There are 4 ways to turn a row about zero (a turn may also mirror it). The second row of each pair is the first, turned, with some noise. The first 36 pairs use one turn. New pairs use 2 turns, one after the other, and a turn may come again.
Known pairs, each followed by its turns in order:
[ 12 -26 -44  28  20  30  19  -6]
[  6   7 -31 -13  63  -3   9   5]	k_952

[ -4 -52  10 -17  46  27  51  35]
[ 44 -36   3  24  23 -55  -3  50]	k_820

[ 38  32  10 -37 -53 -53 -12   3]
[-15   9 -15  57 -37  58   2 -34]	k_820

[ 22  -7 -13  16  11  19  54  39]
[ 15  15  11 -56   7  42 -14  25]	k_949

[ 26  12 -54  54 -26 -12  40   5]
[-31  29  11  12  71 -22 -25  18]	k_952

[ 32  14  -8 -44  -3  54 -37 -19]
[ 18  28   4  53 -32  -5 -57  -7]	k_949

[  3  41 -25 -15   8  28  37 -45]
[-25   8 -21  -2  30  15 -63 -22]	k_949

[ 44 -17 -44   8 -14  18 -31   2]
[-26 -38 -36 -13  24   6  30 -33]	k_820

[ 29 -37  11 -46  -6  37 -47  18]
[ 47   9  20  34 -63  -4 -12   4]	k_949

[ 33  26 -13  40 -19  31  -1  14]
[-34   9 -17   1  21 -24   1  49]	k_952

[ -2 -11  -6  24 -19 -10  -1 -23]
[ 20 -25   3   4 -20   6 -11  14]	k_171

[ 11 -17  38 -35  28  -5  16  27]
[ 35  -4 -11  41   1  -2  -4  43]	k_820

[ 39  44 -10 -53 -54   1   2  -8]
[-43  -2  67 -13 -20 -18  34  25]	k_952

[ -1   7  47  43  -1 -39  18 -14]
[-12  73   9  29   4 -18  -4   0]	k_820

[ -5  54  20 -49 -39  20 -51 -30]
[-49  -1   0 -75  22  42  -9  19]	k_171

[-41  49 -51 -33  19 -16  50   8]
[  6  21 -50   3  46   3 -66 -37]	k_171

[ 18  16  50 -43 -38  30 -13  42]
[-51 -27   0  18 -62 -14  41  13]	k_952

[ 29   8  55 -37 -32  32 -44 -36]
[-47  -9   3  18  39  72  -6  35]	k_820

[  0   8  27 -20 -41  21 -30 -12]
[-26  -9  10   6  25  43 -30   3]	k_820

[-35   6 -21 -47  54 -37  -4  36]
[-14 -68  29  17 -10  53  16 -10]	k_949

[ 27   7 -38 -28 -23 -41 -30   9]
[-36  24  38  15 -39   2  22 -35]	k_949

[  1  -9  23  26   6  53  50 -30]
[-15 -15  51   6 -31 -36 -36 -34]	k_171

[ 19 -22  28 -31  -8 -18  45  -2]
[-13  35   8   6 -19 -10  27 -48]	k_952

[ 13  10 -27 -36 -10  20  16 -49]
[-39  14 -20 -19 -32   1 -46  13]	k_171

[ 45 -25 -41 -12 -36  19  13 -19]
[-43 -49   4  16   7  -7  35 -31]	k_820

[-42  26  47  15  38 -48  31 -29]
[-45 -73 -23 -25  37 -28   5  10]	k_949

[-41  54  12  -1  30  48 -31  -3]
[ 50 -38 -17  10 -28 -16   7  57]	k_952

[-31  33 -12  53  20   0  44 -23]
[-27  -3 -28 -28  72  12  -4   6]	k_949

[ 42  46 -13  22  -6 -53  44 -26]
[ -7  49  20  29 -40  -2  60 -38]	k_820

[ 35  34  39 -36 -20 -33   7  23]
[-31  39  38  20 -53   4  18   4]	k_952

[ 28  32  14 -45  34  -6  12   6]
[-19  40 -30 -31   1 -17  10 -35]	k_171

[32 31  1 14 15 40 47 23]
[  1  24  15 -33  25  24 -50  35]	k_949

[ 33  52 -44  47  24  52 -53  40]
[ 16  56  40 -16  60 -46   6  68]	k_171

[ 43 -19  41  53  17  39  19  -1]
[ 13   2  69   4 -38 -49  19 -13]	k_171

[  7 -23 -22 -29  40 -51  -8   5]
[ 22  22  24   0   4  64   6 -18]	k_952

[ 38  28  12  14 -29  44  27  -6]
[  1  35  51 -23 -22  -2 -35  -1]	k_171

New pairs, each followed by its turns in order:
[ 45  -9 -27 -47  23  20 -55 -41]
[-34 -43 -10  -3  27 -34 -65  41]	k_949 k_952

[-54   4  47 -17  -6 -52 -53 -15]
[ 40 -15 -44 -34 -40  60 -18 -22]	k_171 k_949

[-21 -52 -11  31 -10  -1  34 -25]
[  4 -47  21  -4 -32   1  41  -4]	k_949 k_820

[ 43 -31  20   8  52  37 -14  39]
[ 46  42  63 -10 -12   1   5  21]	k_949 k_949

[-18 -14 -50   6 -25  -5   4  54]
[-25  18  30 -35 -27 -26 -23 -41]	k_949 k_171

[ -4  -5   9 -49 -41 -17  12  50]
[-23  13  17 -34 -56 -19   1 -36]	k_949 k_952

[ 22  14  25  42  -4 -26  -9 -18]
[ -8   1  37  41   6 -18  13 -19]	k_952 k_949

[ 47  40   9  53  44  18  29 -21]
[ 73 -14 -39 -46  -8  15 -37  -8]	k_949 k_820

[ 54 -42  51  -5  37 -27  -1  -9]
[  2  20 -13  66  56  10 -21  32]	k_820 k_952

[ 33 -11  14 -14  54 -36  -2  18]
[-48  11  -7 -43  17  17 -12 -31]	k_171 k_949

[ 25  28  36  52 -33  46  46 -45]
[ 37  -2 -57 -35 -68  51  19  -3]	k_949 k_820

[-42  22  21 -40 -33 -11  52 -20]
[-45 -37 -61  -6 -36  -3  18  16]	k_949 k_171

[ 43 -16  39   8 -43 -44  21   5]
[ 39 -39  36   7 -29 -38 -39  10]	k_952 k_952

[ 17 -42 -28   4 -16 -26   2 -38]
[ 27  46  23  -9   2   4  33 -16]	k_171 k_949

[ 10  25 -18  23 -23  46 -49   6]
[ 26  61  -7 -12  19  20  33 -19]	k_949 k_820

[ 41  20 -51  47   8  32 -42 -40]
[-42  50 -30  25  53  -1  47 -11]	k_952 k_171

[ -6  21  25 -16 -37  55 -32 -10]
[-21  50 -50   3   4  20  34 -15]	k_949 k_820

[-28   3 -37 -44  46  29  41  34]
[ -4  53  -7 -74 -28   6  19  -3]	k_171 k_820

[ 52  44  12 -53 -47  55  38  40]
[-21  24   7  12  92 -49  32  45]	k_820 k_820

[-21  28  24 -37 -28 -14 -36 -41]
[ -4 -65 -21   7 -25 -32  10  21]	k_820 k_952

[-54 -45 -37  34  23  49  38 -49]
[ -9  42 -16  31  -7  94 -44 -10]	k_949 k_949

[ 23  -3  -8  10 -52 -12 -13  -4]
[  4  29  27   8 -29  24   3 -10]	k_949 k_820

[ 20 -47  25  55  26  34  34  11]
[ 10  12  78  -2 -33  52 -21  -2]	k_949 k_949

[ 47 -52 -40  46 -54  51  19  18]
[-42 -57 -90 -14 -14  30  31   9]	k_820 k_949

[-46  46  13 -55  16  -9  33   6]
[-16  -9  -5  48  68  44 -15 -22]	k_820 k_820

[ 46   9  -6  20  37  53 -36   1]
[-15  61 -17  44  39  23 -10  -4]	k_952 k_171

[ -4   7  19 -39 -44   4   5 -24]
[-49  19 -15   6 -30  22   3   1]	k_949 k_820

[ -9  49 -24  -7   6  33  29  47]
[-29  43 -21 -54 -23  -1  28 -11]	k_820 k_952

[-14  44  12 -49  -6 -27  -7 -17]
[  6   7  18 -33 -19 -60  -7  16]	k_952 k_949

[ 52  50 -36  46 -49 -45  21  23]
[ 25 -21 -23  34  38  75  61 -31]	k_171 k_820

[  4  27  46  -4  -6 -53 -12  34]
[-10  68  10  37  38   4 -10  12]	k_820 k_949

[-19  32  47   3  35  49 -45   3]
[ -7 -53 -24  41   0 -11   3 -60]	k_952 k_820

[ 32  -7  26   7 -51  -9 -29  19]
[  4  38  10  44 -26  19  -2 -24]	k_949 k_820

[-19 -25 -15  17  54 -17  11   4]
[ 47 -18 -29  17 -23 -13   3  18]	k_171 k_171

[  2  16  18  26 -41  30 -45 -26]
[ 68 -30 -13 -11 -19  -9  25  12]	k_820 k_952

[-48  13 -35 -49 -18 -14 -47 -11]
[ 36 -49 -36  22  36  30  34  13]	k_171 k_952

[-22 -53  -9 -25  47  17  16  -1]
[-32  13   6  40   1  52   2 -24]	k_820 k_952

[-15 -37  16 -27 -53  49  21  49]
[  6  -5 -47  29 -31  -4  52  64]	k_820 k_949

[ 16   2  16 -23  -3  49  17  12]
[ 18   8 -15  14  35 -28  10  32]	k_820 k_820

[-26  11   0   0 -50 -33  13 -48]
[  7   3   5 -31 -64  13 -31 -27]	k_952 k_952

[ 17 -49 -15 -35  51 -53  33 -39]
[-28   4 -24  23   7 -16 -97  -1]	k_952 k_949

[ 30 -21 -34 -23   0 -37 -35  -4]
[ -3 -29  15   5  61 -12  -2 -16]	k_820 k_952

[ 54 -33 -24   4  23  19  24 -14]
[ 40 -18  35 -20 -40   5  23  21]	k_952 k_820

[ 28 -52   6 -51  54  36 -24 -11]
[ 43 -16  30 -34 -22  66  40  11]	k_820 k_949

[ -7  -3  53 -53   2 -28  18 -26]
[ 14 -41  29 -35  31 -38  18 -34]	k_171 k_952

[-26 -34   9  23 -31  32  19   7]
[-13  -7 -48 -11 -30 -15 -32 -13]	k_171 k_952

[-11   5 -39  32 -11  49  11 -14]
[ -7 -10 -24  13 -44  36 -36  21]	k_171 k_952

[ 43  44 -47  27 -50  40  44 -46]
[-26 -60  13 -25 -47 -22 -29 -82]	k_820 k_171

[ 13  30 -49  19  29   5  46  44]
[ 34 -30 -47   0 -43 -17  51  19]	k_949 k_952

[-35 -11 -32 -36  24  45  19  38]
[ -2  17 -35 -59  -3  41  -8  29]	k_952 k_949

[-26  39  35  -3  11 -13 -32 -10]
[ -4  39 -36   3  -5 -49 -10   4]	k_949 k_820

[-53 -24   8 -38  38 -10 -53  29]
[ 27   1  21 -35 -22 -79   7  23]	k_171 k_820

